Every row belongs to one group in each of 5 separate groupings. Each group adds its own fixed numbers to the row, and there is some noise. The rows also spread widely along 16 directions, which tell nothing about the answers.
In the rows, 128 means zero.
Known rows, each followed by its group in each grouping:
[191 139 114 139 117 134 195  64 154 139 116 107 161 101 128 101 101 141
 129  77 112 146 111 130 146 143 102  81 176 133 127 145 102  91 118 108
 172 114 126 108  91 131 126 126 164 130 139 146] -> fuba M A q154 Gomap
[169 103 171  80 175  89 120 123 134  87 188 129 145 127  94 168  43 132
  95  93 144 115 100 142 133 125 142 124 153 124 135 121  81  62 127  91
 111 137 174  80 130 169  80 116  99 157 170 135] -> guve B R q183 Dap
[119 145 115 210 126 138 154 157 147  91  82 116 131 120 145  84 152 160
  93 138  91 157 142 144 116 135 115 104 116 127 114 116 115 139 131  92
 121 116 126 141 121 136 142 144 149  84 133 118] -> fuba F G q399 napi
[ 77 125 169  91 156 129  88 160 121  48 132 125 108 111 146 124 120 134
  91 184 146 106 187 160 115  87 143 151  66 111 130 106 113 140 107 134
  91 123 107 145 173 163 145 136  95 155 108 112] -> guve M C q154 Rige
[105 138 150 108 145 162 114 154 121 110 152  91 158 159 142 117  99 144
 105 151 194 132 192 161 123  82 166 122  30 144  97  92 148  54  73 121
  81 126  74 119 153 131 170 116 118 149 132 108] -> Defef S G q183 Rige
[160 136 101 170 126 129  96 106  99 172 160 131 200 124 115 147 140 141
 193 145  97 142 115 144 134 145 105 102 172 105 102 111 138 125 179 139
 126 110 158 133 117 126 125 121 146 105 126 153] -> Defef S C q211 Dilu
[168 107 126 179 153  94  83  82 136 139 162 118 113 134 134 133  95 157
 172 113 139 132 119 108 138 136 128 107 120  38 148  82  94 134 205  91
 114 165 115  96 102 125  98 190 126 131 190 136] -> Defef F R q211 Dilu
[129 115 118 166 163 126  94 155 118 119 119 114  93 132  72 170 155 148
 138 130  61 140  86 148 103 128 122 149 182 150 106 145 143 161 157 145
 139 102 156  96 112 150  87 139 122  42 143 148] -> fuba B D q399 napi
[128 146 124 139 152 143  93 205  89 154 159 135 145 132 142 118 113 115
 102 110 152 145 129 124  97 150 137 115  95 151  67  94 161 123  83 141
 114 155  97 147 135 142 126 107 137 120 136  84] -> Defef S A q183 Dap
[167 129 115 144 171 126 118 211 121 127 138 110 120 109  58  98 112 182
 109 108  84 129 101 147 107 134 103 148 120 166  71 139  84 100 153  65
 126  65 169 103 120 149  91 136  83  34 150 149] -> Defef F D q399 Gomap
[178 120  85 131 155 179 161  69 119 134 113  88 162 114 136  95 112 152
 161 156 114 149 142 180 104  79 126  98 133 139  72 172 145  91  98 145
 113 107  69 108 108 153 159 142 147 126 130 124] -> Defef S D q399 Dilu
[155 136  62  98 124 174 195 204 135 203 154 144 130 195  95  76 109 140
 155 142 162  80 114 138  93 136  96 182  99 172  74 173 130  69 104  49
 119 101 145 139 151 155 118 112 101  71 186 117] -> Defef F G q399 napi
[125 120 137 121 140 130 118 118 127  83  95  98  87  71 164 102 117 130
  74 141 111 146 123 164 120 107 173 101  95 142 101 150 107 163 103  90
 109 120 126 157 103 129 151 133 145 160  99 100] -> fuba F A q399 Rige
[163 149 107 136 110 157 221  68 163 126  86  99 152 212  94 126 153 169
 131 102 145 130  98 104 148 150  81 107 175 163 137 145 126  68 124 105
 179  73 148 154 119 147 119  89 124 108 184 157] -> guve M C q154 Dilu
[140 172 176 139 119 130 169  68 139 104 142  99 243 112 147  90  70 150
 105 114 158 132 163 137 158 152 112  88 136 107 149  88 109  60 108 133
 129 114 136 126 151 142 131  93 127 168 113 169] -> fuba B D q399 Gomap
[ 88 165 120 136  81 123 164 156 141 111 108 173 142 149 151  88 175 125
 132 118 121 113 133  94 121 165  75 130 132 129 126 115 118 142 143 126
 175 107 152 222 154 137 144  80 136 114 125 120] -> guve S A q399 Dilu
[107 136 135 180 121 153 116 109 123 123 124  97 149 168 130 127 140 131
 114 151 132 134 137 143 118 142 136 106 125 145 115 114 153 134 120 145
 140 120 123 145 135 142 129 115 162 114 115 133] -> fuba M D q399 Dap
[129 171 101 112 114 156 173 112 132 124  87 132 171  84 167  60 141 137
 150 123 116 139 152 118 113 134  85 115 147 130 110 135 130 137  98 179
 167 114  83 154 128 142 150 112 128 126 116 131] -> Defef S A q183 Dilu
[133 122  42 116  75 194 166 158 119 228 108 142 117 196 101 122 187 106
 180 163 138  98 107 140 141 123 117 138  98 188  66 184 152  94 126  57
 117  69 176 200 108 112 185 109 163 110 132 117] -> Defef M A q211 napi
[125 137 126 147 116 123 133  63 136  82 111 115 144 107 147 146 143 140
 140 151  96 141 116 159 131 118 131 100 174 123 119 144 120 152 141 147
 130 123 143 139 114 133 144 118 154 133 112 152] -> fuba F R q211 Gomap
[152 102  98 146 194 152  65 123  59 154 122 116  97  73 142 117 133 103
 144 143  70 142 139 118 141 115 106 104 144  83  80 155 114 176 146 156
 128 129 103 150  89 176 128 190 148 146  99  64] -> fuba M C q183 Rige
[ 94 154 113 137 124 145 127 179 130 109  74 127  90 103 168  70 163 143
  97 126 132 144 168 108 115 123 110 132  60 128 117 103 131 159 109 136
 138 126  63 167 124 121 148 145 114 111 128  93] -> Defef F C q183 Dilu
[161 118 150 143 162 104 139 119 125  92 175 150 182 111 137 146  64 139
 126 143 127 133 122 161 133 128 114 113 174  82 126 113 117 113 125 126
  84 172 153 102 154 179 119 130 132 151 145 126] -> guve F A q399 Gomap
[117 141 138  87 104 131 162 122 134 147  90 166 136  94 168 137 137  88
 128 128 160 142 142  95 161 145 105 137 143 105 168 117 145 156  95 181
 134 168 118 149 135 130 145 128 131 180 124 121] -> fuba M A q183 Dap
[127 145  88 126 104 163 138  94  98 199  79 114 107 168 148  99 175  97
 125 102 139 121  90  79 163 167 112  96 121 157  90 165 136 142 127 100
 173  89 145 251  86 132 143  96 161 172 116  89] -> Defef B C q399 Dilu
[154 113 123 137 135 131 155  38 151 111  99 104 160 110 145 128  98 139
 162 156 131 138 128 146 143 114 121 110 181  88 156 149 116 141 138 164
 124 147 119  96 116 156 126 152 136 163 136 165] -> Defef F R q399 Dap
[120 132 125 106 141 139 123 147 109 108 126 141 134 114 150 136 122 123
 111 172 140 135 129 161 127 114 136 132 104 133 112 126 128 128 103 116
  84 139 136 152 140 145 145 133 109 163 122 110] -> guve F R q211 Dilu
[113 149 173  69 152 104  94 124 126  94 147 121 114 127 117 157 105 148
 131 102 179 134 156  99 137 119 125 156 112 102 150  82 138 123 126 190
 133 140  83 102 146 136  99 123  75 128 162 148] -> fuba F C q183 Gomap
[108 114 139  55 184 155  65 205  83 153 176 106  77  80 122 122  76  91
  71 151 148  95 124 172  98 119 169 183  99 185 104 160 135 165  51 127
 121 147  98  93 149 185  74 161  92 134  79  93] -> fuba M G q154 Gomap
[134 119 139  88 134 111  83 135 104 167 156 147 120 104 147 148  95  99
 149 138 165 126 116 124 136 146 151 132 115  94 132 107 138 152 133 123
  93 157 139 133 123 131 113 135 119 180 135 127] -> guve B A q211 Dap
[147 108 126 103 124 130  88 122 125 168 124 107  98 139  99 143 135 138
 160 112 161 149 152 113 145 104 152 129  72 117 118 105 136 100 157 111
 115  96 108 108  90  95 139 153 127 120 152 151] -> fuba M A q399 Dap
[152 139 131  86 112 137 218 154 181 109 117 130 151 125 142  92  83 147
  93 134 182 126 144 159 105 111 126 150  96 152 142 128 123  74  65  92
 107 149 105  85 157 129 137 110 105 128 172 142] -> Defef F G q154 Dap
[102  99 116  90 115 175 148  73 152 123  71  72  87 179 107  94 142 139
 136 196 170  77 145 137 157 106 137 147  92 140 161 172  95 117 136  88
 123  63 134 157 131 165 137 163  99 156 128 160] -> guve M D q183 Dap
[144 137 104 120 103 145 161  53 145 128 160 131 165  98 173  71  84 102
 173 101 113 123 174 150 108 107  93  94 149  89 145 134 123 102 123 179
 196 153  54 101 122 142 142 133 198 146 103 117] -> guve F A q154 Dilu
[126 144 163  87 153 103  88  63  85 102 191 164 171  87 184 169  83  82
 144 139 140 118 121 135 127 139 134 110 199  83 109 124 140 166 103 202
 119 193 136 162 156 181 127  96 152 217 108 101] -> fuba M A q211 Gomap
[127 133 195  89 152  76  69 166 116  87 120 131 106  73 108 189 125 134
  71 101 135 177 106 135 133 127 177 131 102 146 119  86 125 142 128 125
  88 117 166 120 116  98 112 102  88 140 135 153] -> fuba B D q399 Dap
[129 129 105 103 121 163 160  84 142 114  88  83 105 192 101 130 159 170
 135 154 151 112 118 133 135 107 137 129 116 177  96 162 122  90 116  94
 121  65 132 153 113 138 148 120 108 114 163 156] -> fuba M R q183 Gomap
[115 105 126 149 126 135 170 127 154  82  45 136  77 124 141 160 178 137
 102 139 120 174 145 130 166  80 109 134 109 113 165 127 137 127 118 140
 103 148 102 124 112 125 171 173 130 133 146 104] -> fuba F R q399 Dilu
[131 144 135 116 152 133  92 152  82 155 104 135 123 148  98 155 170 133
 138 140 153 132 101  85 184 152 122 131 107 112  96 118 104 122 165  89
  77  77 199 223 129 143 134 118  74 167 157 127] -> Defef S D q211 napi
[ 83  97 135 184 101 136 129 138 167 125 101 113  83 187 122 164 176 131
 111 168 152 114 108 147 148 128 142 144  94 134 183 113 145 148 141  89
 111 147 144 139 144 123 139 155 141 115 137 123] -> Defef S D q211 Dilu
[153 132 112 143 144 147 124 114 100 145 108  95 115 151 118 134 148 136
 108 119 119 146  95 114 154 145 128  90 127 145  86 142 118 121 135  88
 128  93 156 185  92 133 135 112 137 134 143 103] -> fuba F C q183 Rige
[128 140 125 134 126 136 164  78 148  90 106 110 146 135 148 133 121 149
 134 151 136 143 116 157 115 123 135 107 169 139 122 138 154 146  99 163
 123 136 114 132 130 148 138 108 139 132 133 154] -> guve F A q399 Gomap

New rows, each followed by its group in each grouping:
[122 133 118 134 145 136 107 162  97 193 170 143 110 160 130  98 100  89
 111  95 151  82  97  80 137 198  98 138 130 119 137 125  99 152 138  94
 184 148 146 180 133 179  61 143 127 148 122  83] -> guve M R q399 Dilu
[ 59 141 105 114 101 172  67 187  97 204 182 121  94 189 107 111 155  79
 143 142 130  61 127 125  94 162 124 174 105 183 108 147 151 161 126 129
 207 106 134 172 151 141  94 106 152  72  77 112] -> fuba M G q154 Rige
[108 152 157  42 120 143 115 104 116 136 140 124 156  94 135 110 101  93
 142 101 156 107 185 110 161 108 105 143 103 108 150 120 115  89 116 180
 169 104 105 141 138 135 140 102 116 180  90 137] -> Defef B C q154 Rige
[130 122 139  60 130 139 138  65 136 111 155 106 116 159 147 145  89 111
 115 106 175 118 128 156 122  94 164 114 112 157 119 147 137  71  82 120
 139 130 107 130 121 144 136  96 144 184 138 111] -> guve B G q211 Dilu
[114 132 140 175 123 109 100 139 143 110  75 119 124  24 149 106 143 144
 112 193  85 138 112 157 141 164 149 131 138  96 172 111  84 240 164  93
  92 120 176 121 124 117 106 186 103 124  90 176] -> fuba M D q211 napi
[133 115 136  47 123 137  99 104  99 181 186 132 126 140 119 168 101  73
 158 111 179 112 126 132 161 111 154 123 102 127 126 134 137  90 120 127
 130 131 132 149 124 126 142 108 145 199 111 114] -> guve S A q154 Rige
[146 118 128  98 135 105 147 144 152  72  73 153  87  76 122 180 166 150
 124 111 108 192 141 145 145  55 122 133 100 126 125 118 118 105 134 134
  94 123 116  96  93  87 177 148 108 122 156 131] -> Defef F R q211 Dilu
[167 137 123 131 142 135 166  25 156  72  46  52  78 167 102 103 151 189
 123  65 117 163 104  90 131 118 120  88 165 146 109 167  94 104 149 127
 194  53 110 147  68 144 109 109 123 106 189 156] -> fuba F G q399 Dap
[164 125  84 139 174 155 119 117 100 148 106 112 126  85 153  77 110 151
 159 170 108 137 132 140 109 114 114 128 131  92  88 152 119 163 130 133
 102 137  87 121 109 163 121 186 108 130 141 117] -> Defef F R q399 Dilu
[210 133  96 154 156 135 162 125 111 134 141 153 188 151 129 148 115 172
 177 156 131 176 122 151 100 105 108  98 149  98  47 112 164  73 120 129
  46 153 119 109 128 137 167 112 133 111 222 130] -> Defef F A q154 Dap
[142  91  96 161 144 141  84 191 105 215 187 136 103 165 128 135  98  96
 141 144 143 103 102 149 101 146 141 145 104 126  98 132 157 135 127  74
 104 179 134 106 128 149 100 159 156 108 145  84] -> Defef B G q211 Dap
[148  69 102 162 190 151 113 131  98  80 120 127 127 113 111 109 119 140
 152 190  58 121 161 168 129  69  87 124 159  79  93 175  96 108 154 128
  85 107 133 120 132 230 148 190 136 121 120  92] -> guve S A q399 Dap
[ 94 169 129 140 108 154 133 188 123 183  71 136 154  89 166  82 144 122
 127 164 167 151 159 103 138 180 108 151  95 108 170  78 166 188  97 166
 115 152  88 126 147 118 108 157  88 129 115 165] -> guve B G q154 Dap
[163 114 123 171 151 150 106 147 113 158 125  89 157 149  85 150 121 148
 122 118 126 165 129 141 143 127 131 105 123 151 103 109 145  95 131 124
 124 102 129  92  96 131 119 140 142  95 132 140] -> Defef M C q399 Dap
[159 155 110  98 138 112 143 103 115 114 131 153 147  70 173  82 113 135
 160 110 116 139 128 124  98 122 113 102 144 106  57 146 115 149 121 145
 128 128 103 172 120 141 149 101 132 151 141 117] -> Defef S A q399 Gomap
[155 130 110 137 123 135 148 121 152  86  45 109 152  21 133 144 154 169
 148 157  83 226 170 196 121  63 146  99 116 147 118 110 145 137 114 176
  87  98  81  36  74  67 174 168 126  92 103 200] -> guve M R q211 Dap
[142 132 136 107 167 134 115 139  96  89 102 125 150  99 110 123 135 163
 123 184 105 130 141 137 149 108 117 137 120 111  85 137  77 113 147  90
  70  70 186 169 134 163 146 136  72 145 131 142] -> fuba M R q399 Rige
[ 79 130 146  87 134 126  95 100 103 100 122 146 119 123 144 142 145  97
 135 161 138  93 141 109 165 126 116 136 139 102 137 137  99 161 141 156
 127 119 152 195 147 173 137 135 113 191  95 127] -> guve M R q183 Gomap
[134 129 149 150 125 135 178  52 168  53  52  88 120 194 122 114 156 192
 127 120 162 147 182  86 161  98  99 105 102  87 149 103 111  70 152 128
 128  80  95 152 120 147 159 130 113 135 198 147] -> fuba M C q399 Dap
[153 107 147 171 136  95 105 143 129 158 159 168 174  45 149 176  88  93
 137 127 117 169 139 155 177 132 132 101 142  58 182  78 112 144 154 122
  86 192 153  63 113 112 122 190 163 166  99 132] -> guve M G q211 napi
[124 113 124 136 175 131 135 133 116  97 104 149 113 153 115 176 145 145
 137 200 122 117  95 126 146 128 108 163 187  91 137 146 125 161 136 134
  63 153 174 141 158 198 115 158  79 137 183 124] -> fuba F R q183 napi
[134 127  78  81 121 171 113 125  97 174 105 125 156  46 141  92 128 115
 193 188 110 147 182 176 135  77 125 137  93 119 111 147 130 131 133 159
 104  93  87  99 102 113 162 180 117 138  67 158] -> guve F R q399 Dilu
[117 126 170  90 148 131  89  50  99 111 172 125 182 102 130 177  87  72
 138 149 137 107 127 158 171 113 139 115 186  94 158 141 111 124 125 188
 129 149 164 136 154 177 125 112 152 217  80 135] -> Defef F D q154 napi
[128 136 171 165 138  84  59 176 119 112 180 147 155  80 148 172  93 106
  76  89 123 169 108 154 100 158 175  86 127 141 109  58 140 162 111 140
 123 187 136  97 118 101 110 107 174 127 110 115] -> Defef M A q183 Dap
[115 157 137 120 106 121 109  89 131 168 145 107 109 159 153 123 116 107
 113  82 174 117  83  97 118 192 152 105 130 144 148 105 153 171 119 134
 194 146 106 164 115 115  76  93 147 152 132 131] -> guve B C q154 Dilu
[213 137 129 131 170 123 217  73 163 108  78  91 148 101 138  95  80 188
  96  95 154 170  82 117 147 151 122  85 168 116 145 133  90 104 101  79
 114 135 116  95  96 154  92 150  83 159 204 143] -> guve S G q183 Dilu
[126 116 127 151 164 130  99 168 116 106 139 124 125 154 104 157 132 159
 122 157 122 149 134 157 120 106 129 133 116 126 114 101 134 106 137 114
  89 130 128  97 136 148 121 155 110  88 158 125] -> guve F G q183 Dilu
[125 153 131 129 143 116  79  89 107 129 161 107 133 140 137 148 120 131
 155 109 138 140 102 119 101 152 155  92 140 131  95 105 139 162 143 165
 155 132 105 145 110 116 105  99 133 130 136 142] -> guve S R q183 Rige
[181 125 111 129 137 140 146 135 120 164 143 128 152  79 139 133  96 110
 114  90 128 181 127 167 133 101 138  90  98 145  96 120 141  82  98 119
 116 150  96  94  90  93 156 134 171 140 117 100] -> Defef F D q399 Dilu
[132 109  87 137 126 196  78  41 107 165  98  22  89 162 139 100 134 142
 143 172 158 141 130 179 135  94 209  71  59 166  89 155 146 122 120  81
 109  74  76 151  61 115 159 163 166 164  99 132] -> guve F A q211 Dilu
[125 168 136  86 105 138 167  95 140 134 128 130 167  93 142 101 113 109
 119  96 130 121 129 117 128 155 102 125 161 152 152 130 113 123 101 166
 197 118 126 136 135 130 109  98 132 137 101 144] -> fuba M D q183 Dilu
[ 99 158 117 114  90 146 142 108 158 143 159 103 137 199 123 129 120 145
 164 155 180 100 118 150  81 146 150 148 118 159 142 112 165 135 117 139
 156 131 102 114 153 106 105  90 122  87 152 183] -> guve F R q154 Rige
[146 185 149 196 174 135 169 190 147  64  71  93 150  99 122  58 123 228
  69 137  97 162 116 118  81 186  85 139 150 128 126  87 108 166 111 122
 128 114 120 105 158 159  68 130  50  36 184 163] -> fuba F D q154 Rige
[144 104 108 139 124 112 118  94 148 130 140 107  86 114 139 110 117 128
 140 115 115 122 105 141  96 127 152 110 138 127 121 151 112 158 149 103
 157 140 105 102  98 129 104 147 157 108 146 126] -> fuba S G q183 Dap
[120  95 144 133 154 134 143 139 148 116  88 120  77 141 108 124 121 138
 111 138 144 107 141  89 160 132  90 174 132  87 195 130  96 142 142 126
 139 139 124 104 138 184  88 196  85 129 157 124] -> fuba M R q399 Dap
[139 122  85 142 150 189 149 149 110 180 105 105 141 145 129  95 128 138
 140 169 141 120 125 135 129 137 106 141 133 141 119 149 154 129  87 132
 116 133  98 124 132 176 125 165 114 117 134 106] -> Defef S A q183 Dilu
[119 169 135  73 133 125  65 116  72 140 131 120 154 100 132 149 157 133
 147 144 152 151 129 118 144 131 163 109  96 144  61 108 131 134 132 143
  88  80 137 189 112 104 150  95  91 166 116 160] -> fuba S R q183 Gomap
[145 130 143  68 144 121 113 111 118 107 151 103 145 146  81 121 109 157
 136 104 152 111 142 128 151  95 134 125  92 143  79 139  74  39 152  75
 118  47 160 155 123 146 140  99  93 141 145 152] -> Defef S G q399 Gomap
[144 134 123 193 175  99  68 122 111  88 149  95  87 145 123  98 124 175
 104  89  69 123  88 113  67 168 128  94 156 126  72 115 104 163 172  96
 170 110 123 148 101 163  66 126 136  59 171 103] -> fuba B C q183 Dilu
[170 140 135 120 154 119 205 100 142  77  83 154 157 145 148 138 129 167
  97 152 152 140  95 116 148 131 105 115 155 109 104 136 101 104 106  83
  67 136 179 186 144 168 149 108  86 186 201 117] -> Defef M R q399 Dilu
[140 118 119  40 115 120 154 125 147 119 144 133  90 139 108 162 125 125
 131 111 133 114 109 153 104  90 143 151 117 175  96 164 135  91 112 101
 132 100 144 126 117 108 144  80 121 111 158 129] -> fuba B C q183 Rige
[123 160 120 169 142 170 140  96 112 135  98 101 201  83 170  84 112 130
 135 159 124 144 159 142 135 143 103 102 160 116 123 123 143 162  88 199
 139 144  82 123 131 165 130 150 142 148  79 144] -> Defef M R q399 Gomap
[117 128 181  65 151 101 114  72 127  57 152 136  89 139 130 168 106  97
  97  49 154 141 141 106 146  88 130 112 121 116 142 116 109  83 122 178
 176 139 101 154 125 147 129  93 142 186 135  91] -> guve F D q399 Dilu
[116 143 163 152 171 128 109 167  84  77 134 145 158  96 122 158 132  97
  71  76  85 168 143 113 164 126  81  93 152 122 117 103 105  99 112 177
 160 132 139 158 129 174 133 111 148 155  85  73] -> guve S R q154 Rige
[126 126 123 122 132 132 112 131 108 114 121 136 137 133 116 140 157 135
 151 135 110 143 143 120 130 114 110 122 138 120  99 125 134 111 141 153
 123 103 132 146 125 146 150 118 133 115 142 127] -> fuba S A q183 Dap
[153 109  67 178 114 144 131  81 154 177 127 105  75 167 136  80 137 144
 191 104 112 116 126 125  88 117 116 110 105 104 105 144 143 135 174 107
 173 127  59 117  82 107 127 164 179  75 169 117] -> Defef B D q399 Dilu
[137 113 106 125 142 133 116  63 144 101  56  60  70 164 100 112 170 205
 150 190 137 106  94 135 130 116 162 126 117 141  89 171  98 169 171  60
  90  41 154 179 100 142 128 143  79 119 172 184] -> Defef M C q399 Gomap
